The same things were measured in two ways. Each way mixes the same 9 hidden numbers, adds some noise and spreads widely along 5 directions of its own, which tell nothing about the thing.
(in the rows, 128 means zero)
Some things both ways: the first way, then the second way.
[102 131 156  96 144 114 138 108 168 174  84 105 124  77 126 189 119 115
 158 104 121 169  93 196  99 143]
[119  80 122 235 124 140 143  95 171  96 134 138 224 147 200 156 128 113
 164 146]

[126 185 142 140 134 115 122 126 117 122 174 145 113 183 141 122 119 138
  84 122 137 141 132 116 125 150]
[165 115 124 203 125 167 144 143 118 132 159 116 164 110 138 142 146 162
 140 171]

[112 152 151  73 144 154 117  48 143 195 151 111 106 121 147 121 138 133
 105 136 160 154 112 100 109 149]
[130 102 135 121 110 176 151 115 154 130 127 124 141 133 158 101  76  76
 160 153]

[176 170 109 142 100 119 150 122 158  92 119 130 132  93 134 126 111 119
 118 115 121  97  95 125 143 112]
[129  91 135 134 121 159 154 154 161 140 145 197 172 130  84 120 116  72
 114 117]

[147 142 167 124 147 140 120 131 129 174 167  96  90 184 156  67 119  98
 141 143 109 138 162 133 113 108]
[100 152  70 118 133 131 121 147  82 177 135 123  58 115 151 164 134 119
 138 162]

[130 143 103 151 106 140 140 184 154  89  10 102 141  37  91 171 145 125
 143 145 123 136  98 177  99 137]
[129  50 141 166 139 144  90  99 108  75 119 132 188 132 122 113 113 119
 119  95]

[169 191 144 141 166 124 142  77 143 201 232 105  57 187 143  97 104  89
 122 153  82 140 148 124 152  98]
[ 94 121  95 162  96 135 131 162 118  99 186 132 121  93  61  91 154 111
 110  94]

[122 145 141  66 124 150 129 136 148 130 117 105  94 150 131  59 121 132
 124 110 173 156 149 122 151 128]
[171 108 123 137 132 159 151 118  84 145 131 107 155 138 159 134 132 134
 141 132]

[117 140 153 180 144 121 195 149 161  76 174 114 103 152 141 102 131  67
 111 205  70  86 149 167 127 138]
[143  70 108 244 204 176  60  95 115 138 118 166 162 112 142 164 111 115
 146 187]

[160 161 106 152  98 118 119 127 150 116 116 114 136 130 117 123 112 116
 121 124 100 131 125 146 142 120]
[126  89 129 110 152 166  70  98  59  94 129 115 133 117 111  95 116 109
 106  92]

[146 120 123 173 147 151 156 113 142  85 123 122 140 108 109 119 148  99
 111 211  96 115 161 153 166 117]
[123  92 106 174 113 155 120 135 106 100 155 133 131 109  75 107 135 113
 150 129]

[190 164 152 152  77  84 147  69 129  87 182 167 172 180 124 126 108  90
 112 124 119  85 136 104 210 113]
[137 100  94 144 106 117 138 129  99 125 138 122 159 120  99 120 131  84
 146  86]

[140 116 116 120 129 161 132  96 148 159  71 107 157  59 115 146 138 112
 152 181  98 124 111 157 118 135]
[108  85  95 148 113 129 111  98 105 111 117 144 148 140 104 154 125  95
 172 136]

[152 155 124 154 123 136 151 187 136  92 121 113  87 141 116  92 108 112
 126 141 121 127 147 148 139 108]
[126  95 127 178 143 150 114 130 105  92 145 133 148 114 118 121 150 131
 113 120]

[104 176 160 172 144 112 126 116 107 123 137 153 166 148 133 163 161 127
 104 181 101 120 129 132 118 185]
[136  95 146 197 110 131 172 130 179  63 159 112 177 120 116  79 129 102
 123 102]

[107 168  84 147 135 152 144 122 161 112  58 119 158  46  95 181 158 141
  98 182 112 133  90 155 115 175]
[148  56 143 153  84 170 122 154 140  82 160 178 175 107  57  85 128  65
 131  91]

[141 154 139 121 171 155 150 124 132 148 153 123  87 121 151 107 114 121
 126 150 124 128 123 133 110 122]
[134  96 147 154 119 173 159 127 176  94 183 161 158 139  66  67 125 109
  82  97]

[119 194 107 113 129 147  91 133 112 179 132 122  90 151 146 129 103 172
  91  95 157 175  99 107  65 155]
[116 117 162 102 128 206 103 127 121  95 146 124 105 112 151  88 106 104
 110 153]

[118 162 159 140 134 118 143 131 133  89 143 147 147 184 118 121 149 124
  82 148 149 126 163 126 146 157]
[154  89 128 163 113 165 151 132 112 111 155 112 164 123 136  85 125 119
 136 103]

[163 177 130 155 116 114 100  85 128 157 184 131 137 180 144 109 120 115
 104 140  91 129 138 116 140 125]
[124 126 109 102  84 142 137 152  97 114 170 113 113 111  75  92 140 116
 111  91]

[131 157 153 188 102 139 136 168  89 120 119 127 137 172 115 128 129  91
 128 198 102 101 142 128  97 157]
[112  71 110 172  89 102 127 150 142  77 133 148 124 117 112 136 146  95
 137 102]

[113 166 151 149 156 123 130 105 160 171 130 120 166 127 159 143 158 114
 116 178  67 111 118 157  69 174]
[158  82 102 153 127 157 126 127 125 166 153 170 162 142  76 135 116 133
 108 117]

[110 179  81 119 150 126 100 114 189 165  53 112 168  63 113 182 150 165
  98 118  97 176  98 183  91 166]
[131  95 124 150 161 206  93 126  67 151 133 157 166 115 134 142 121 128
 147 170]

Other things, the second way, with their names:
J261: [168  97 148 188 143 140 135  66  97  51 148  70 212 139 115  93 149 150
 118  91]
J613: [145  81 127 130 145 147 124 101  90 120 115 144 159 150 137 142 134 111
 132 113]
J623: [ 84  83 102 137 123 133 107 115  80  94 111 149 136 130 123 151 142  92
 169 130]
J167: [168  61 141 178 123 164  89 115  78  67 138 107 158 103 112 101 141 123
 139 111]
J649: [162  86 111 123 101 129 111  72  55  91 127  51 161 146 121 106 116 158
 139  86]
J563: [107 103 117 166 120 135 157  92 121  82 148 125 183 154 105 125 148 134
 143 116]
J881: [173 102  93 187 122 150 106 115  86 142 165 134 164 131 115 160 165 158
 121 128]
J948: [155 106 128 164 115 138 157 153 151 115 163 179 138 127  43 141 168 119
 103 132]
J194: [107 104 114 113  43 180 199 211 192 163 195 213 126 131  89  98 124  88
 120 119]
J208: [127  56 165 167 121 141 158  87 205  58 118 176 196 169 118 121 116  73
 133 121]
J383: [ 57 118 134  85 103 149 107 123 130  59 133 124 102 103 114  69  98  32
 138 108]
J363: [ 76 103 101 137  87  89 132  98 117  59 111  94 137 137 174 135 132  74
 174 101]
J825: [118 105 115 168 123 161 118 138 144 144 129 152 133 116 121 164 107 126
 154 198]
J749: [100 102  98 176 100 142 127  91 105  86 153  97 188 138 192 116 135 107
 164 101]
J657: [108 117 109 152 145 181  93  59  68 106 132  98 161 140 136 139 118 142
 173 180]
J408: [142 123 105 173 147 159  97 109  53 116 133  74 132 102 174 136 138 135
 158 154]
J311: [118 152 110 127  70 139 158 110 124  89 179  85 146 126 117  99 143 105
 141 114]
J936: [114  88 151 154  97 196 154 128 121  69 165 121 185 122 133  62 126 109
 151 114]
J122: [103 113  72 169 116 123 105 118  89 110 157 126 126 115  73 134 150 114
 143 117]
J780: [ 68 113 118 171 169 169 115  82 102  82 125 103 153 120 162  89 102  85
 170 148]
J887: [188 115 149 140 126 144 128  83  98  61 151  75 143 126 122  88 152 100
 111  93]
J419: [116 116 123 126 148 159 105 106  95 103 137 126 114 127 170 115 137  88
 114 115]
J766: [159 115 142 172 163 150 146 123 159 109 152 136 129 120  93  98 128 102
  88 128]
J486: [ 86 106 121 113 122 189 119 126 104 119 146 147 126 127 116 102 111 106
 140 146]
J426: [173  64 127 117 137 141 106 128  82 128 128 154 148 134  88 121 132 112
  91  71]
J965: [104 103 113 100  55 178 154 179 108 121 177 155 119 122 121  96 144 108
 136 104]
J267: [139  86 136 120  69 141 168 159 146  86 169 133 126 130 101  74 139 106
 102  68]
J384: [123 103 105 158 145 120 130 111  93 119 106 107 128 128 145 148 129 115
 157 141]
J135: [124  84 124 186 152 165 143 180 149 127 131 182  78  97 114 119 129  80
 142 168]
J785: [ 69 105  81 157  93 102 159 193 124 129 138 152  98 105 114 139 146 108
 149 119]
J870: [105 127  80 158 109  75 129 124  84 110 116  84 127 114 153 170 152 116
 159 120]
J560: [116  64 133 106  64 149 162 174 145  87 160 156 142 118 102  42 115  47
 119  35]
J313: [124  78 106 138  72 139 132 148 106 114 148 141 185 117 121 114 129  80
 153  77]
J232: [118  95 114 155 113 172 129 152 103 129 129 128 126 102 145 117 109 102
 176 162]
J27: [114  67 107  98 133 201  62  92  34 126 121 124 122 132 146 101  92 111
 155 122]
J221: [ 99 147  72 211  81  88 160 134 155 103 178 129 166 116 103 161 180  97
 156 128]
J138: [ 93 123 133 107 181 195  51  80  85  93 126 130  91 111 153 103 104  66
 119 153]
J755: [175 106 156 111  93 184 145 161 142 108 183 147 107 117  92  76 141 109
  75  99]
J300: [121 134 108 115 103 134 112  72  92  67 151  61 118 124 128  84 125  78
 143  98]
J299: [ 84 104  91 150 125 126 134 107 113 118 101 140 135 138 177 169 126  68
 202 163]
J271: [171  37 143 164 155 158  99 149 145 132 112 202 130 122  94 139 110  94
 102 126]
J843: [141 113 114 174 192 161  95  72  77 144  95 119 139 138 147 189 121 151
 162 215]
J250: [166  84 132 119  91 150 182 147 136 135 158 151 195 145  77  89 123 107
 108  67]
J568: [115 106 136 177 131 132 155 135 131  64 145 147 140 118  94 117 172  89
 137 125]
J86: [154  81  90 206 145 162 138 125  82 162 158 135 194 143 127 143 143 190
 130 124]
J329: [138  84 125 151 130 165 136 118 126 139 122 138 170 142 173 136 103 116
 146 140]
J418: [150 103 144 166 139 200 129 140 111 123 147 150 151 110 122 124 137 119
 143 174]
J100: [ 87  80 151 114 179 222 109 116 121 114 128 166 106 133 153  66  81  94
 114 143]
J942: [100 122  81 218 171 152  83 109  67 131 125 121 134 107 183 192 155 133
 181 202]
J608: [116 109 148 110 136 175 131 107 161 103 139 146 151 129 140  76  88  36
 116 110]
J654: [132 125 117 166  98 155 142 116 116  83 176 139 141 135 123 142 190 121
 137 138]
J388: [ 71  91 109 121 130 151 104 106  84  75 132 103 121 116 133  60 101  71
 143  80]
J45: [170  93 147 183 141 197 153 140 192 148 166 173 160 133 142 104 105 110
  97 148]
J359: [ 65  67 141 106 145 160 104 114 123  70 115 173 125 138 154  91 111  52
 120  89]
J616: [120  59 103 173  96 145 116 128 109 110 135 156 165 132  91 145 130 130
 162 132]

Some of these things the first way, each followed by its name:
[109 159 165  82 167 148 165 120 148 159 192  91  27 159 169  73 104 114
 119 123 156 143 126 124 102 125] => J45
[136 123 129 149 137 106 122 114 151 142 104 118 151 113 114 165 114 109
 145 131  80 160 138 199 149 117] => J942
[119 141 122 143 121 147 125 172 117  91 128 117 102 151 139  80 110 138
 102 142 139 139 144 129 118 139] => J755
[146 158 129 138  89 126 125 170 116  90  92 158 181 164 125 113 119 126
 118 125 132  98 132 129 118 162] => J613
[135 134 143 147 137 157 125 106  91 143 136 129 120 146 106 126 126 106
 127 190 123 139 150 124 160 132] => J135
[ 99 127 156 131 156 145 133 115 127 124 132 126 149 137 143 108 149 115
 122 190 106 123 153 148 130 163] => J300
[100 109 162 111 166 131 177 170 188  95  81  98 110 111 115 122 150  97
 132 148 128 148 166 207 121 122] => J749
[131 226 132 126 102 132 118 177 104 148 113 157 153 195 129 124 126 144
 105 124 146 109 106  93  76 203] => J426
[137 174 117 141 132 149 116 103 122 189 105 139 164 129 117 183 135 129
 107 166 109 131 104 127  74 172] => J616
[182 149 131 111 115 116  73  20 120 236 177 132 138 165 132 162  77 126
 123  80 112 178 121 127 143  98] => J100
[187 142 109 128 110 118 111  63 114 133 145 184 181 135 131 176  79 147
 101  81 145 128 104 116 152 113] => J657
[119 157 109 141 146 144 136 124 159 110 169  98  94 154 143  59 128 117
  86 184  92 134 157 137 146 136] => J418
[132 155 146 112 154 131 127  92 128 151 174 135 119 155 157 106 118 133
 107 130 126 136 133 123 130 137] => J311
[118 123 128 144 150 149 140 182 118  98 136 136 138 180 146  78 102 120
 117 169  89 120 160 165 118 152] => J654
[135 150 125 170 130 149 146 143 136 104 125 105 105 101 144 118 138 114
 102 174 116 106 116 126  83 130] => J825
[170 165 122  84  97 113 114  53 164 156 124 123 144 103 129 130 113 130
 130  87 141 143 101 125 173 113] => J250
[110 166 144 109 118 140  87  99 112 180  94 137 179 147 127 149 154 148
 110 144 145 145 121 114  90 191] => J649
[159 178 165 109 107 136 134 144 114 156 148 108  73 181 127  78 105  98
 153 122 148 127 135 104 139 119] => J870
[ 72 173 122 169 135 143 122 131 133 134 133 104 148 172 117 108 165 117
  84 230  71 136 154 146 112 204] => J167
[106 178 169 204 181 107 171 173 131  92 152 163 174 165 160 149 164 100
 107 209  51  73 141 167  88 189] => J221
[122 118 130 148 114 170 157 178 113  84  64 130 156  84 132 116 130 110
 144 195 117  80 108 141  88 166] => J208
[137 140 121 184 123 112 124 122 147 112 166 117 141 153 154 103 105 101
 112 163  51 116 141 165 126 133] => J138
[114 143 108 104 168 152 130 103 180 143 103  99 112  96 107 125 149 140
  96 154 134 179 147 162 143 133] => J936
[126 121 114  97 136 138  83  32 179 231  96  91 165 105 111 166 135 123
 120 134  93 193 129 176 116 139] => J27
[125 152 144 139 145 138 137 138 110 115 129 133 124 113 144 115 127 126
 142 159 114 119 121 138 141 144] => J766
[157 134 117 205  39 107 115 131  94  72  93 153 194 120 112 173 105 100
 131 148  93  91 102 134 137 143] => J271
[143 157 119 153 120 143 112 106 144 182 126 104 157 157 123 108 131  91
 129 197  51 121 147 153 118 151] => J623
